The rows of a group lie close to one hidden flat surface of 13 dimensions, which may be shifted away from zero. Surfaces can cross.
Known rows, each followed by its group:
[ 4  2 -4  0 -3 -4 -5  2  2 -9  0  8  1 -1 13 -5 -1 -3  1  5  1  3  8 -4
  6  4] => (3)
[ -7  -3   5  -5  -4   9   8  -9   9   6   5  -3   1  -3   4   0  13  -4
   8   6 -16   5  -9  -6  -4   7] => (1)
[ 1  3 -8  6  6 -8  3  0  1 -6 -4 -2  0  8 10  7 -5  8 -4 -2  2  4  1  6
  0  2] => (2)
[ -9 -22  13   9   2   3  11  -5  -5   4  -2   0  20 -13  -3   2  -3  -6
   6   2 -16   6   2   8   3   0] => (0)
[  3   2  -5 -10   5 -10  -2  -5   5   2   3   6   0  -8  11 -16   6  -4
   0   0  13   1   7   0   7  -4] => (1)
[ -2  19   1 -10  -3   6   7 -16   4  -1  19  -9 -11   1   8 -14  -3   5
   0   7  -2  -9  -6  -3 -11   4] => (1)
[ -4   9 -12  -2   8 -12   1   7  -6  -7   9   4 -17   6  -1   7 -11   1
  -2  10  -4  -7   8   5   3   7] => (2)
[-8 -2 -8 -7 -5 -3  4  4  5 -4  0  6  9  0  1 -5  8 -6 -1 24  5  4 -5 -6
  7  5] => (1)
[  0  11  -2  -1  -1   0   5   3   6  -4   1   5 -23   4   1   0   9  -3
   5   9   3 -14   1   2  16 -12] => (2)
[  6   4   3   4  -5   3   7   3   0  -6  -2   0   9  -3  -1   0   3  -1
  -2  14   3  -5  -1 -10  14   0] => (3)
[-10   0   3   3  -1   0  -5  12  -1 -18   0   3  -8  -1  11 -19  -6  -6
   7  13  -8  -4   9   4  13  -4] => (0)
[-10   3   4   6  -5  10  -1   0   3  -9  -6 -10   4  -2  -2  -8  -5   9
  -1  11  -8  -5 -13  -2   2  -3] => (3)
[  0  -4   7   3  -1   4  -3   2  -2   2  -1   6   1 -11   0  -5  -4  -1
   2  -9  -5  -3   7   7   3  -8] => (0)
[12 -1  7  2 -1  6  3 -7  8 -1 -5 -3  7 -9 20 -9 12  5  2 -8 -2  6 -1 -7
  5  0] => (3)
[  5   4   8  11  -4   7   6  -7   2  -6  -9 -12   1   9   1   2   9  13
  -1 -13   8   4  -7  -8   0  -3] => (0)
[  5  -1  -1  -6   7  -8   4  12 -13 -17  11   6  -4 -10 -13 -10  -3 -14
  -3  35   7  -9  19 -24  22   9] => (3)
[ 12   6 -13   0   9 -10  -1   5  -8   1  -3   8  -7   4   8   2 -11   7
  -8  -7  10  -7   8  -1  -2   4] => (1)
[ -5   1  -3  -2   4 -14   5   8  -6   4   1  12  -3  -2 -13   9  -5 -14
   3   7   0 -15  13   8  17  -6] => (2)
[  1 -13   4   0   1   5   6  18  -2   9  -9   6  -3  -5  -1   7   4  -7
   6  -1 -19  -6  -2   1   6  -6] => (3)
[-14  -2   4   2   3  -8   3 -16  -6 -14  17  -2  -9   5  -4  -6  -5  -3
   7   5  -2   4   9   0  -4  15] => (0)
[ -5 -11   7  -2  -1   4   3   1   3  -6   5   0   0   1  10  -4  11  -5
   9   3 -16  12   1  -6  -4  13] => (0)
[ 3 -1 -9 -1  0 -4 -5  1  4 -8 -2 11  4  4 14  2  6  5 -6 -4  9 13  4  4
 -4  3] => (0)
[ -2  -5  12  13   5   1   9   3 -11  -6  -3  -9 -15   4  -3   0  -5   4
   8 -11 -12  -7   1  -2   1  -1] => (0)
[ -4  -7  -5 -14   0   8 -11  23  -4   4   0   9  -9   7 -11  -2   5  -8
  -2   5   3   3  -2   0 -20  -4] => (3)
[ -4   5  -5  -5   4  -4   2 -10   3  -7   9   2  -6  -4  13  -9   2   0
   3  10  -5   0   3  -4   3   9] => (1)
[ 11  -6   6   5   5  -7  12   0 -10  -2  -5  -7  17   2  -3  -5   2  -6
  -3  -2  23   4   7 -10  -1  -5] => (3)
[ 11  10  -3   0 -11   5  -6 -11   7  -6   6  10   1   7   9  13  14   0
   1  -3   5   8   2 -16  -3  12] => (2)
[-16  -6  -5   4   8  -7   9   1   1   0 -12   2  -3  -2 -13  10   4   3
   1  13  -5  -3  -5   4   9  -4] => (1)
[  7  -7   5  -5  -4  -6  -6  -8   3   1  12   6  15 -15  15 -13   1 -13
  10   2 -10   6  11 -13  12  19] => (1)
[ 1 -3 -6  0 12 -9  6 11 -1  6 -7  0 -6 -5  0  8 -2  3 -4 -1 -4 -4  2 11
 10 -7] => (2)
[-16  -5 -15  -9   7  -3 -17   4   9 -11  -4   7 -11  -5   6 -12   9   7
  -3  11  -5  14  -2  -1  -3   6] => (3)
[ -5  -1   2  -5  -2   1  -8  -6  10   0  11  -3   4 -12   4  -1  -1  -3
   4   6 -20   8   2   3   5  13] => (2)
[ -3   2   2  -7  -4   5  10   2   0   6   8  -7   8  -2  -4   1   1  -2
  -1  10 -11  -1  -6  -4  -1   8] => (3)
[  1  -2   3  -8   8  -7  25   5 -12  11   7  -3   9   4  -8   2  -1 -13
   1   6   3  -7   6   2  -6  -2] => (2)
[ -7  -3  -1  -5  -9  10 -16   9   5   4  -5   5   4   0  -1  -3  -2   0
   0  -6  -6   4  -5   8 -11  -7] => (3)
[ -1 -12  -2   4   4   7   5  -7  -4  -4  -1   5  16   0   3   5   2   7
 -11   3   6  18  -2   1 -18   7] => (0)
[-14  13 -12  -9 -12  -9  -7  -7   1  -9  16   7  -2  14   0  -6  -5  -6
   1  17  10   1   3  -1  -3  13] => (1)
[ -4   1   3   9 -10  11  -1  -3   7 -10  -5   7   5  -5   2   2   7   4
  -1  10  -1   0  -5  -1  14  -5] => (0)
[ -3  -7  10  15   6   0   0  -3 -17  -5  -5 -13   9  -3 -16  -2 -20   8
  -6 -13   2  -2   4   2  -9   0] => (0)
[-10  -8   1   0   8 -10   4   3  -5  -5   1   2 -12   4  -5   0   1 -10
  10   3  -3   1   8   4   1   0] => (2)
[ -6  -2  -3   2  -4   1   1  12  -4   1  -8   4   0   7 -16  11  -1  -4
  -1   8   3  -5  -3   5   0  -9] => (2)
[-13   7  -7  -2  -5  -2  -1   6  -2  -2   7  -7  11   9 -10  11 -15   3
  -9  14  -7   2  -8  11  -8   8] => (2)
[ -4   7   1  11   0  -4  10 -20   7  -6  -7  -7   3  -3   5  -1  -1  11
   2   1   2  -5  -6   1  12  -4] => (1)
[  0   5  -1 -13  -7  -2   7   5   5   5   7  -2  10  16  11  -1  11  -3
   0 -10   5  12  -3   4 -14   6] => (0)
[ -5  -3   0  -1   9   6  -6  -1  -2  -4  -1   0 -25  -8 -11  -4   4   4
   2   3  -7  -8  -2  -9  -4  -2] => (1)
[ -1   3   5  -1   2   1   9 -17  -1  -3  10  -4  -5   8  13  -9   2   5
   1 -10  10   5   0   7 -16   1] => (0)
[ -2   7  -1  -5   3  -8  -2 -10   4  -2   8   6 -18  -5   7 -11   2  -4
   9  -1  -1  -8   8  -1  12   0] => (1)
[ -6  -8  -2 -12  -4   1 -13   2   8   4   6   7   1  -3   6  -4   7 -11
   7   0  -9  14   5   5  -9   5] => (2)
[17  9  0  1  1  2 21 -6  1  7  3 -4  5  3 22  3  2  6 -2 -5 -5 -4 -7 -8
 -1  8] => (1)
[ -8   1  -2 -10  -3  -5  -9 -10   6   7   5   0 -11   6  -9   0  11   0
   5 -12   8   7   0  -1  -7   1] => (3)
[  8  -2   9   6  -7   6   7  -3  -1  -3  -4  -9  23  -1  -5   0   6  -1
  -3   5   7   4  -5 -15   2   3] => (3)
[-11   4   4 -17   2  -7  -5 -15   5  -2  17  -8   9  -9  10 -33   0  -7
   3   4  11   9   8   6  -8   0] => (3)
[ -2   0   2  -1   4  -6  -5  -1   3  11  -3  -7  12 -10  -4   2 -12   5
  -5 -15  -4   1   2  19   2  -8] => (2)
[-17  -6  -2  -9   4   4  -4   3   2   0   3  -6 -17   6   0 -10   5   3
   6   0 -12   6  -7   4 -19   2] => (3)
[ -5   0  -1   1  10  -6  13  11 -11  -3   7  -3 -13   3   5   3 -14  -7
   5  10 -19 -10   6   7   1   5] => (2)
[  0  -7  -2  -8  12  -2   5   5  -1  -4   7   6 -12  -1  16 -10   8  -3
   2   1  -2   8   8   3  -6   4] => (0)
[ 3  0  9 -2 -2  0  1  9 -4  2 -2 -8  6 -5 -7 -3  0  2  0 -7 -6 -4  4 -5
  7  2] => (0)
[  9  -3  -1   8  10   2  -6   2  -5  -3  -7   4  -4 -16   1   6  -8  11
  -7  -3 -16  -6   4 -13   4   9] => (1)
[ 6  3 -2  3  3 -1  1  0 -1 -3 -7  4 -5  2  2  5  4  1  0 -4  7 -4  4 -2
  5 -6] => (2)
[ -1   9  -5   2  -1  -6   6 -10   2  -4   2  -1 -15  13   0   2   7   4
   4  -1  12  -3  -6  -5   1   2] => (1)

New rows, each followed by its group:
[  0   1   2   2   5  -2  10 -12   6  -3  -2  -5  -3  -7   5  -7  10   4
   3   7  -1  -3  -3  -9  11   1] => (1)
[  4  -7   4  -5  12  -9  12  -1  -6  -1   7  -4  10  -8  16 -10  -1  -5
   2   0  -7   6  12  -4  -1  12] => (3)
[  4  -4   0 -10   2   8  -6   0   2   3   7   3 -17  -2   5 -16  10  -5
   6  -2   0   2  -1 -11 -11   1] => (1)
[ -8   1   0   4  -6   3   6   2  -1  -7   5  11  -7   1  -1   7  -1  -3
   4  16 -12  -6   1   5  11   3] => (0)
[  0  -1   3   9   2   8  13  -3  -6  -3   3   0  -4  -3 -12  13  -1   9
  -7  11  -7  -6  -6  -8   4   7] => (0)
[ 12   1   4  -3  -5  -3   5  -6  -4  -3   9  -1  18   4  12  -1   1  -7
   1  -2   3   8   9 -10  -5  14] => (3)
[ -5   5   4   4   1   0   9   9  -7 -13   5  -4 -11   7  13 -11  -9   0
   5   7 -11  -8   4   3   2   3] => (0)
[ -8  10   3   2 -15  -6   5 -10   3 -11  14   1   2   9   8   0  -2 -10
  13  12  -5  -4   4  -1  15  11] => (3)
[ -3   7   2   5 -19   3   4  -1  -2  -5   2  -3  27   4  -9   7  -7  -1
  -5  17   1  -2  -6  -6   8   6] => (3)
[-1  7  4  3 -8  3  7 -2  2  3  0 -5 17 -5 -3  1 -9  4 -4  4 -6 -7 -5  3
  9 -1] => (3)
[-11   9 -10 -17  -5  -1   8  11  11  13   0   7 -12   8  -9   5  18  -2
  -1  11   4  -5 -12   9   8  -9] => (3)
[  8  -1   1   5   5   4  -1   2   4  -9 -10   1  -8   2  20 -14  10   5
   3  -6   9   5   1  -5   0  -8] => (3)
[ 10   5   3   5  -5   5  17  -6   3   5  -3  -6   7   1  10   1   5   6
   0   2  -2  -5 -11 -10   7   2] => (1)
[  9   3  -2   5   5 -14   8   5  -8  -2  -3   3  11  -1   4   5  -9   0
  -4   0   8  -5  11  -1  14   1] => (3)
[ 6  9  5 -7 -1 -1  9 -3 -4  4  7 -6 -5  8 -1 -5  1 -3  0 -5 11 -7  2 -2
 -5 -4] => (3)
[ -7 -11   2   0   1   2  10   9  -5  -4   3   5  10  -1   3   3  -1  -5
  -1  15 -15   5   1   4  -4   9] => (0)
[ 0  5 -5  6  5 -4  2  0  6 -9 -7 -2  1 -2 15 -6 -3  9 -5  7  5 -1  0  9
 10 -8] => (2)
[  2 -10   2  11  -4   7   7   9   1  -5 -17   2  15   1  19  -8   3  -1
   2  11  -2   3 -11  -4   8  -6] => (1)
[  5  -1   8   5  -8  10  -6  -7   3   2  -1   4  -5   4   8   3   4   4
   5 -23  -1   4   0   6  -9  -4] => (0)
[ -7  10  -5 -13  -5  -2  -5  -7   5   7   8   4  -2  -2  -2  -5   1  -3
  -1   1   4  -5   1   8  -5  -2] => (1)
[ -8  -3  -4  -4  -6  -8  -5  -7  -5   2   7   2   5  14  -5  -1  -2  -9
   5  -5   8   9   1   0 -14  11] => (1)
[ -5  -8   1  10  -6   9 -13  -2  -1 -13   0  14   4 -10  -1   6  -7   1
  -2   7 -14   2   6  -1   4   7] => (0)
[ 11   9  -2 -10  -4  -3   9   0  -2  20   8   2  23   0  22  -3 -14  -1
  -4 -12  -2  -6   2  14  -9   1] => (1)
[  5  -4   1   3   6  16  13  -4  -1  -7   6   7  -4 -14   4   3   7   8
  -9  17  -9   0  -4 -10  -1   7] => (0)
[  1   0   6   8  -1   0   7   3  -5  -4 -11 -14  11  11   1  -5  -2  11
  -4 -12  12   3  -5   3  -5  -6] => (0)
[ -7  -5   1   4   1   7   7  10  -1   1  -8  -5   4  -5  -5   4  -2   6
  -3  12 -18  -5 -11  -2   2   2] => (3)
[ -5 -19   6  -4   8 -10   7   4   0   5  -6  -2 -10  12   0   3  22  -7
  14 -19   3  17   2   1  -7   1] => (0)
[  6   0  -6  -6   4   0  13  18  -1   7  -3   6 -12  12  18   5   7  -1
   2  -3  -6  -2  -5   6  -7  -3] => (3)
[ -7  -9   8  -2   4  -9  -1   6 -11   4   3  -5   0   0 -12   1  -7  -7
   8 -13 -11   2  11   2  -4   8] => (0)
[ -7  -1  -1  -4  -6   2   4   5   7  15  -4   3  -9   4 -14  19  14   0
   4  -5 -11  -3 -12   2   7   1] => (3)
[ 16  -3   4   5   7   2  10  -4 -11  13  -3 -11  18  -3   3   7  -9  10
  -7 -18  -3   1  -4  -9 -17   9] => (1)
[ -8  -5  -1  -1  -1 -10   0   1  -3   3   4   6  -3   9  11  -1  -4 -11
  14  -7  -8   2   5   7  -4   7] => (1)
[-22   7  -1   5  -8  -1  -3 -18   3 -14   5  -5   0   0  -6  -7  -6   1
   5  15  -5  -3  -3   1   2   6] => (1)
[  6  -1   5  -6   6   7  19  -3   5   4   4  -3 -10   0   2   2  21   6
   0   1   1   3  -7 -10   0   2] => (0)
[  2  -1   3   3  -1   6  -5  -6   7   4  -9   3  -4 -13 -12   3  10   4
   0  -2  -1  -5  -5 -11  14  -6] => (1)
[  7  20  -1   0 -15   5   5  -2   0  -7   5  -4   7  13  -2  -2   0   3
  -7  10  20  -7  -6  -5   3  -5] => (3)
[ 2 -5 -5  3  7 -6 17  3 -5  7 -6 -3  3 10  6 11  1  4  0 -5 -3  3 -8  1
 -7  6] => (1)
[ -9   1  -4   0  -1   4   3   2   7   0  -6  -2  -6   2  -1   4   9   9
  -2   6  -9   2 -13  -1   2   2] => (3)
[  2  -4   8   2   1   5   7   8  -7   6   0   4   3 -14  -5   6 -10  -2
  -2   1 -17 -12   5   4  10  -3] => (0)
[  9  -6  -1  -3  -6   4 -11  12   2   6  -4  15  15 -17   5   3  -6  -6
  -2   3 -15  -2   4  -5   8   5] => (1)
[  2   7  -8 -13  -7  -2  -5  12   5   9  -2  14   2   5   1   4   8  -5
  -6  -1  12  -1   1   8   3  -9] => (3)
[  1  -3   0  -5  -6   9   2  11   6   3   1  11  -9   1   3   7  14  -4
   3   4 -10   2  -2   0   3   1] => (0)
[  9   6  -1   4  -8  -2   1   3  -3  -1  -1   5  -2  11  10 -10   1  -5
   4   1  15  -6  -2  -8  11  -5] => (1)
[  0   5  -2  -5   6 -12   0 -10   2   4  -2  -2   4  -3  -5  -7   4   3
  -3 -11  20   0   6   3   4  -7] => (3)
[  1  -2   5   4  -8  -1 -14 -15   8   3  -3   6   9 -12   3  -3   1  -2
   9 -13  -3   2   3   0   8  -1] => (1)
[ -1  -3  -1   0   6 -10  10 -11   0  -3   4  -4   1  -2  -7  -4  11   0
   2  10   9   3  -1 -16  10   9] => (1)
[ -5   3  -8   0   0  -2  -9  -1   0  -7   0   2  -8   2  -8   7   1  10
  -6   5  -3   3  -4 -11  -2  13] => (3)
[-2 -1 -1 -1  2 -1  5  2  3  3 -6 -4  4 -3  0  0  4  6 -4  1  0  0 -6 -1
  3 -2] => (3)
[-19   1  -6  -9  -3   1  -8  -2   2  -7   7   0   7  -2   2 -15  -8  -3
  -2  18  -3   4  -1   9 -14   3] => (1)
[ -7  -2  -1 -16   4   2   4  -3  10  11   1   4  -2  -9   1  -9  16  -6
   2   4  -1   3  -4   5  -3  -8] => (1)
[  1   1   2   0 -10 -10   4 -12   2   7   4   1  14   9   5  -1   3  -8
   9  -8  12   3   0   0   5   4] => (1)
[ 10  -2   6  11   7  13  19   0  -9  -6  -1  -9  -2   1   5   5   0  15
  -7  -2  -6   0  -8 -10 -12   7] => (0)
[ 0  4  1 -5 -3 -3 10  1  4 11  4  1  0  3  1 11  7 -7  6 -1 -8 -2 -2  7
  5  0] => (2)
[-4  2 -7  4  2 -4 -7 -7  4 -8 -6  4  2 -1  9 -5  1  5 -1  3  4  4  0  0
  0  0] => (1)
[ -5   0  -2   5   9   1  17   7  -5 -10  -7  -7  -1   6  14 -20  -3   2
  -2  21   9  -7  -9   0   2 -11] => (1)
[ -5  -5   3   8  -6  -5   2  -6   0  -1  -4   3   3  16   2  12   3  -8
  11 -11  -1   6   1   3  -8   2] => (2)
[ -5  11 -12  -4  -9  -4 -21  -5  -2  -6   7  10  -6   9  -1  -1 -12   1
  -3  -4   9  -2   6   3 -13   6] => (1)
